All groups share one centre, and each spreads out both ways along 9 directions, with some noise.
Some rows, each with its group after it:
[ 15 -56  13 -28  51  43 -34  10  -8   8 -26   0  28  11 -11  17 -23  28
  43] : N
[ 20  17  -4 -29   2   3  11  -8 -25  12   4   7   2   0  -2   5 -14  -7
   6] : G
[  1 -20  -4  16  -1  -1  42  11   0  -2  -2   1   4 -42 -25  36  -3   9
 -34] : G
[ 18 -11   1  -6  36 -16 -17   7 -10  11   7  -1   8  -7  12   3 -21   8
  19] : M
[-34  14  14 -24 -18   5   2  15  15 -41 -49 -11  -5  -6 -50   3  29  29
 -21] : P
[-12 -14  17  34 -39  13 -18 -16  -7   4 -23 -17   8  22   2  10   0  -2
  36] : N
[  4 -32  20  27 -11  10 -30  -7   8   5 -22   6  23   4  20  -4 -11 -10
  35] : N
[-16 -28  -6  72   9 -25   0  25  23  -8  -8 -11 -10  32   1  14 -21   3
  13] : D
[ -2  -6  -4  18  -1  -6 -23 -12   5  20  27  -7   0   4  28 -15  11  -7
   8] : D
[-12   2  -8  -8  12  20  18 -16 -18  -3  -9  16 -30 -37  -3  37  13 -29
 -19] : M
[-23   5  13  16 -16  -7 -32  23  22 -45 -28 -31 -34  76  -8 -22  12  18
  33] : D
[-50 -18   6  11 -19   2  -3 -41   4   3  -1 -34  -9 -51   1  15  19  36
 -35] : G
[ 30 -11  23 -30  47  -2 -10  31   6 -20 -46  48  42 -50 -16  -7 -22 -13
   9] : M
[ -4  -5 -10  55 -11  -6  -5   7  -3  42 -35  31  66  14 -18  22 -24 -34
  33] : G
[ -2  33  -7 -10 -19   5   3   8 -30  14  12 -24  -7  29 -29  13  38   3
   7] : D
[  2   2  -6  -6  22 -26   1  14   4  -9  -6   1 -10 -12  -5  16 -17   2
  -5] : G
[  1   9 -11   0 -19 -15  11   7  24   4  20  -3  23  16  -5 -28  -5  20
 -22] : D
[ 12 -21 -34  30 -31 -43   1 -29   2  79  48  -1  53 -57  29  47 -35 -10
 -28] : P
[ -7 -17 -10 -11   8  13   8 -21 -18  26  12 -35   5  27  -5  14 -28  53
  12] : N
[  3   4 -13 -31  14  15  -6 -30 -19  16  35 -17 -29  10  25   0   1  10
  -2] : N
[  0  36 -19  -8  28 -34 -16 -14  10   1  42  28 -37 -40  55 -26  19 -55
 -27] : N
[ -6  13   3 -23  25  -1 -21   1  -1 -10  -7  10 -15 -10   5  -8  11 -11
   2] : N
[-12  10  -4   5 -61  -3 -15  -7   2  25 -26  -2  44  -2 -25  28   9 -10
   4] : N
[-21  52  -9  -5  12 -48 -13  34 -15  -9  -7 -10 -19 -10 -34  19  38 -17
  -9] : D
[ 17  -9   8  14 -30  23  38 -24 -13  15  20  -1  18  -9   6 -15  -1   7
  -7] : G
[-15   8   1  -2  -2   7  -9   4  -2  -4 -19   3   3  13 -16   5   9  -6
   8] : N
[ -7 -35  11  25  -1 -10  13  -1  21 -11   2  -9   4 -49   7   2  -9  25
 -29] : G
[ 12 -12   3 -12  -8 -19  -8 -17 -16  19  19 -25   7 -26  13  19 -18  22
   0] : N
[-18  20  -6  -8 -41  19  20 -23 -22  11   3 -19  -7  17 -18  17  20   6
  -7] : M
[-30  -6  -9 -17   8   9 -40 -43 -15  21  -6 -15 -24 -14  21  38  -1  -5
  11] : G
[-16  31 -27 -25   4  -8  41 -17  -2   6  39 -20 -21  25  -4 -22  -6  36
 -39] : N
[ 42 -33   8  -3 -13 -18   3  12   4  14   3   5  41 -40   3  22 -35   9
   0] : P
[-25 -16 -19  39   5   2   0 -12  11  36  -4  13  35  -5  -3  16 -14  -9
  -6] : P
[  0 -19 -13   3  25  -3  15 -33 -16  41  53  -9   5 -56  28   7  -2  13
 -31] : D
[-17   9  17  -1   8 -17 -44   1   1 -22 -17 -16 -27  17  11 -10  10  -3
  30] : D
[  0  25   5  29  17 -39  33  30 -15  -4  11 -18   5  12 -29 -18  -4  28
  -1] : P
[  3   3   9 -33 -24  -7 -46  10  -1  14  12 -41  32  17 -16 -18  29  47
  14] : D
[ 19  26  -1 -10 -13   1   6  -8 -17  16  -5  30  22  -2   5  -5  -6 -41
  13] : D
[  5  17  10  -2  -2 -29  -4  15   6 -12 -14  -4  20  20 -10 -29 -20  18
  15] : M
[ 37 -40  33 -13 -33 -18 -22  -4  19 -28  -9 -16  -5 -29  33   7 -33  22
  10] : P
[-32  26   9 -20  27  32 -13 -23  -5 -11  -3   1  -5  26   3 -63  31  11
  10] : P
[-10  12   2  -8 -32   5  12  -2  -1   9   9 -14  23 -10 -23  -9  31  20
 -21] : P
[  7  21   4 -35   4   2 -17  22  -5 -11 -19  18   4 -25 -25  16  33 -24
  -5] : N
[ 16  14  14 -27 -14  11  -6  -1 -16  12   7  -6  36   2 -12 -32  15  18
  10] : G
[ 20  -8   9 -64   0  51  -2 -16 -26   7  37 -25 -12 -17  -2  -7  45  30
 -11] : G
[-29 -13  -8   8 -39 -13 -23   0  21  21 -19  -8  43 -51 -26  43  23   6
 -32] : P
[-18  -5   5 -10   4  -3 -32   1  34 -26 -13   3  -9  -6  12 -22  14   5
 -10] : M
[  9  -6   9   2   8  -3  10  28  24 -34 -53  32  15  12 -18   1 -35  -9
   9] : D
[ 27  25  17 -34  -3  38  10  -9 -63  13 -30  13  16  26 -24   9  -6 -22
  53] : M
[ 17  23  -7 -11  -1  -1  22  -9 -24   8  -8  22  -3  12  -1  12 -27 -27
  13] : G
[-31  19  -6 -11 -20 -11 -16 -27   3   6  13 -23  -7 -14   7  -7  23  14
 -20] : P
[ 23 -46  -5  27   0   9  -7  -9  11  37  50 -18  30  18  34 -25 -18  32
  10] : M
[ -5   1  -5  -4  54  -6  -6  -8  -5   6  -9  21  10   1  12 -17 -34  -5
  14] : P
[ 12 -60  -2 -18 -31  53 -12 -29  13  42  53 -27  47 -28  14 -11  29  52
 -25] : M
[ -6  36  12 -20  11 -12  27 -15   4 -38  -1   8 -37  -8  17 -47 -10   6
 -21] : M
[-20  10   5  38  -2 -11  11  16  24 -25 -44  27   5  11 -13 -10 -10 -22
  -2] : G
[  0  12  10  18 -48   2 -15  -1   4  -6  -6 -22   1  74   4 -26  -3   9
  39] : D
[ 38  30  30 -77  -6  29  26 -24 -49  -2   2  -7  23   4 -11 -52  -8  38
  19] : M
[-13  30   3 -13  14 -31  -6  48  12 -34 -49  16   8   1 -48  13   7  -6
  -3] : M
[  1   4 -14  -7   1   9  35  -8  -3   2   2  12  -6  14  -7   6 -23   1
 -13] : P

New rows. What belongs after each?
[ 26  22   6 -41  13  -1  20   1 -22  -6  21  -3  -9   1   4 -25  -8  15
  -2] : P
[ 12  -8  10   8 -23  -4   8 -32 -11  30  20 -10  33 -22  23 -15 -22  18
   4] : G
[ 33 -25  11  -9   4   6 -29  15   1  10  -4  25  28 -39   8  19   9 -31
  11] : N
[-63 -16 -15  77  -8 -38 -27  15  31  29  -5 -37  37   5 -29  15  18  35
 -10] : G
[ 52 -63  36 -12  23  25 -22  13 -37  -3  -6 -20  -4 -29   4  40  -8  16
  47] : N
[-15  17 -13 -29  11  13  -2 -33  -8  40  15  15  48 -24   2 -27   7   6
 -18] : P
[ 66  -8  20 -70  13  17  30 -17 -16 -24  47   0 -32 -31  42 -36 -21  23
 -14] : G
[  1  -9   7  10 -42  31  30 -34 -23  33   4  -4  43 -32 -13   8   7   7
 -11] : G
[ 13 -21  -9  -5   4  56  27  -5  12  -4  28   7  -8  53   8 -40   1  16
  -2] : N
[  7  11 -16  29 -17 -38  -3   8  10  37  29   4  40  -4   6  -8  -6  -9
  -8] : D
[-13  34 -16  -5  33 -22 -25  10 -24  18  23 -12 -24   0  -3  13  36 -16
   4] : P
[-10  26   0  -4 -11  19  34  -4  -5 -24  -2   3 -35  26 -11 -14  16  -8
 -12] : G
[-11  13  12 -20  57 -29  15   1   2 -17 -36  15  29 -19 -14 -37 -53  37
  -3] : P
[  9  -5 -28  17  20  30  45  26  17   3  20  31  10  39 -17 -18   3 -11
 -20] : N
[ 31  38 -25 -20  18 -34  33  16 -27   7  16   7 -21  24  -7  25 -41 -14
   5] : G
[  9 -45  -2  26  27   9 -15  27  30 -10  28 -10 -12  14  15 -12  11  17
   0] : G
[  6 -31   5  29 -13  19  15 -22  10   4  27  -7  -8  -8  29 -13  -5  11
  -8] : G
[-15 -13 -18  28 -39  27  -8 -27  33  32   7  17  41  43  23 -27 -10 -13
   5] : N
[  7  12   0  33  13 -16  -4  38   9 -13 -28  22   9  55 -12 -13 -18 -24
  36] : M
[  3  34 -11  18  16 -57  16  51  13 -11 -13   9  14  31 -31  -7 -25   3
   0] : G
[ 13  -8   6 -16 -17 -15  15  22  18  -4 -18  -1  46   1 -29  -7 -30  43
  -8] : D
[-53   9 -17  32 -12 -18 -38 -38 -10  42 -15 -19  13  13  11  26 -10  -7
  21] : G
[ 15  -6  17 -21   6  -1  -2  -1  -3  11  -1   6  45 -27  -2 -32 -11  24
   0] : P
[ -5  42 -26  32  -8 -35  47  -7   3  10  30  18 -17   2  12 -10  -7 -31
 -36] : D
[ -9  32 -16 -43  37 -18  -8  35 -10   1 -25  21  12 -29 -49  32  18 -15
 -20] : N
[ -9 -23   1  52  -2  24   2   8  18   1 -26  31  14  18   1   3  -5 -34
  16] : G
[ -9 -11  14 -45  17  -3 -16 -10   6 -16   2 -28  -2 -27  -1 -16   3  58
 -14] : D
[  3  -9   2 -38   7  41  -9 -12   2  -8 -16  21  -3   7   2  -4   2  -9
   4] : P
[  2  -1 -23  -1  11   9 -10  10  18  23   3  37  28  -2  -1   3   6 -37
  -8] : N
[  6  14  17 -23 -20  11 -18 -12 -30   6  -9 -19   1  17  -6   0  10   5
  33] : D
[ 12  -3  -8 -18  26 -12 -11  25  -2   0   7  -3  -2   4 -10  12  -2   7
   5] : G
[ -5  19  14 -50 -20  11 -27  -9 -31   8 -31 -19  21  -7 -29  21  15  17
  20] : M
[-12  10  -3  -5  14 -34 -27  12  -3   8  13 -22   2 -22  -6   4  23  15
  -9] : D
[ 11 -28   4 -15  15  28 -46 -13  -2  16  -4  12  12  -2  24   7   3 -20
  31] : N
[ 10 -52   4  28   7   3  -5   0  11  24   2   4  37 -48   6  26 -16  10
  -6] : G
[ 29  -4 -16 -13   7   9  35  14 -30  25   7  14  11 -13 -26  47  -9 -13
  -5] : G
[-12  22 -27 -37   9  32   2  -6 -15   5   4  11 -30  18 -13  25  32 -29
 -11] : P
[ -9  18  10  -3   7 -10 -15 -27 -23  -3   5 -12 -32  -9  27  -6   2 -12
  14] : D
[  5  11  -4 -42  58  -3 -10 -38  -9   1   7  22 -15   0  49 -37 -53   0
  14] : P
[  7   6   3 -43  42 -11 -13  54  10 -33  -6  -4 -12  -4 -37   0  27  23
 -13] : G
[-26  -4  -4  24   7 -34 -30   5   9  23 -21 -11  37 -12 -13  18 -13  11
   7] : G
[-18  11 -10   9 -21  -6   8 -13   3  14   1 -10   7  20  -5  -3  -8  12
  -2] : N
[  1  -7   9  -8   0  -8  10  20  21 -10 -26   9  46  -9 -29 -16 -20  33
 -10] : N
[-14 -53   8  88 -13  30  20  23  42  -7 -20  25  31  -2 -13  -5  15 -14
 -10] : G
[ 20  17  12 -21   6 -13  -4 -20  -5 -14  -9  21 -10  12  40 -33 -41 -20
  24] : G
[-19  12 -18   2 -35 -11 -16 -24  26  28   4   9  40   2  14 -14 -10  -5
 -15] : N
[ 11 -26  16  28 -54  40  23  11  13 -23  -6 -13  -8  40 -12  -5  23   6
   8] : P
[-35  12 -33  17 -43 -17  13 -34  18  47   8 -13  49  34  -3  -7 -34  30
 -18] : N
[ 15  -6  24 -41 -17  23  -7 -21 -21  19   5 -11  49 -43 -12 -19  19  33
  -5] : G
[-16  13  -7  -3   0   4  -9 -15  -4   2  11  -9 -22  12   9  -1  17  -5
  -3] : P
[-57  11 -14   1  21 -17 -21   2   8 -18 -32 -15 -38  -6 -20  41  17   0
 -14] : G
[ 30  -3   7 -13  49  -1  24   4 -23   1   2  25   1 -29   7  -1 -28 -10
   7] : M
[ 56 -46  36  26 -54 -18  22  33  12 -11   0 -17  43 -26 -13   3 -23  36
   3] : P
[ 15  -7  22  -7 -27  22  12 -31  -5   2  17  -6  18 -18  19 -43   2  21
  -3] : G
[ 11  26   7 -29  11 -12  21  23   0 -29  -6   6  -8  -1 -21 -17   3   9
 -13] : G
[ 14  -3  -9  -6   9  47  13  10 -28  13  -2  14  -3  26 -23  23  21 -26
  19] : M
[ -1 -41 -20  -4  29  40  14  10  26   8  29  10   9   0  -3  -7  15  19
 -30] : D
[ -3  11  -1  -2   4   2 -25  30   3 -11 -23   2   2  46 -18   1  11 -11
  30] : M
[ 22 -16  -9  19 -35 -21  14  18   3  -7  10 -18 -33  -1   0  58 -11 -11
  -7] : P
[ -4 -55   2  24  41  -4   1   4  13   5   1  -9   8 -35   4  20 -26  32
 -10] : D
[ -8   7  18   4   0 -21 -15  -5  17 -16 -22   9  15 -10  14 -32 -21   4
   8] : G
[-25  19  -2 -44   8   3  -8 -14 -21  -1 -19 -12 -16 -31 -26  37  19   9
 -14] : G
[-10  27 -11  11   5  -2  18  10   0 -18 -12  13 -33  45  -5  -6  -4 -25
   6] : G
[ 22 -27 -18  -1  81 -16 -45  28 -19  27  48 -24 -26  35  25  16 -11  10
  44] : M
[ 39 -19  -2  -4  12  47  24  36 -13   5   0  29  21  12 -30  12  19 -24
  10] : G
[ 20 -41   8  10  -4  61  29 -12  14   0  -8  51  28 -34   7  -4   6 -32
 -17] : M
[  1 -20   8  -1  17   7 -18  -1  22  -5  -7  15  21   0  18 -31 -16   4
  10] : N
[-12   9  45  46 -24 -36 -18  21 -14 -35 -60 -12  -8 -24 -22  22  11 -17
  37] : N
[ 20 -22  21 -17  18  26  -7  10  13 -28 -22  31   2 -14   9 -16  -1 -19
  10] : G
[-37   3  -8   8 -37  -3  26 -11  41 -22  -2   1 -10 -42 -10   2  26   9
 -70] : M
[  8  -8  22 -30  31 -24  -7  10  -5 -16 -16 -15  10 -36 -10  -6 -23  45
  -4] : N
[-17   8   5 -21 -29  -1  -5   2   7 -22 -14 -18 -19  -9 -18  16  24  13
 -20] : P
[ 30 -15 -11  20   0 -20 -10  39 -14  33  16   0  25 -23 -20  56  14 -23
   4] : P
[-33  32 -14 -23  18 -26 -20 -21   0 -21   4 -25 -71  26  23   1  -7   5
  -2] : G
[ 17   5 -18  -2  27 -41  -7  23  -9  24  10  -3  14   7  -7  29 -34   3
   9] : G
[ 23  14  -6 -50  34  -3  -7  24 -15 -14   3   4 -20   6 -10  11  -2   0
   6] : G
[ 23  14  -9   8 -37 -23  48 -13 -15  22  51 -23   5  -1   7  -8 -14  22
 -22] : P
[ 42 -27  26 -30  26  16 -19  24  16 -25   1  18  15 -12  16 -44   1   9
  13] : G
[ 11  -4   5  -9  -4  -4 -29  -4  -4   6  16 -11  -9 -11  22   3  14  -7
   9] : P
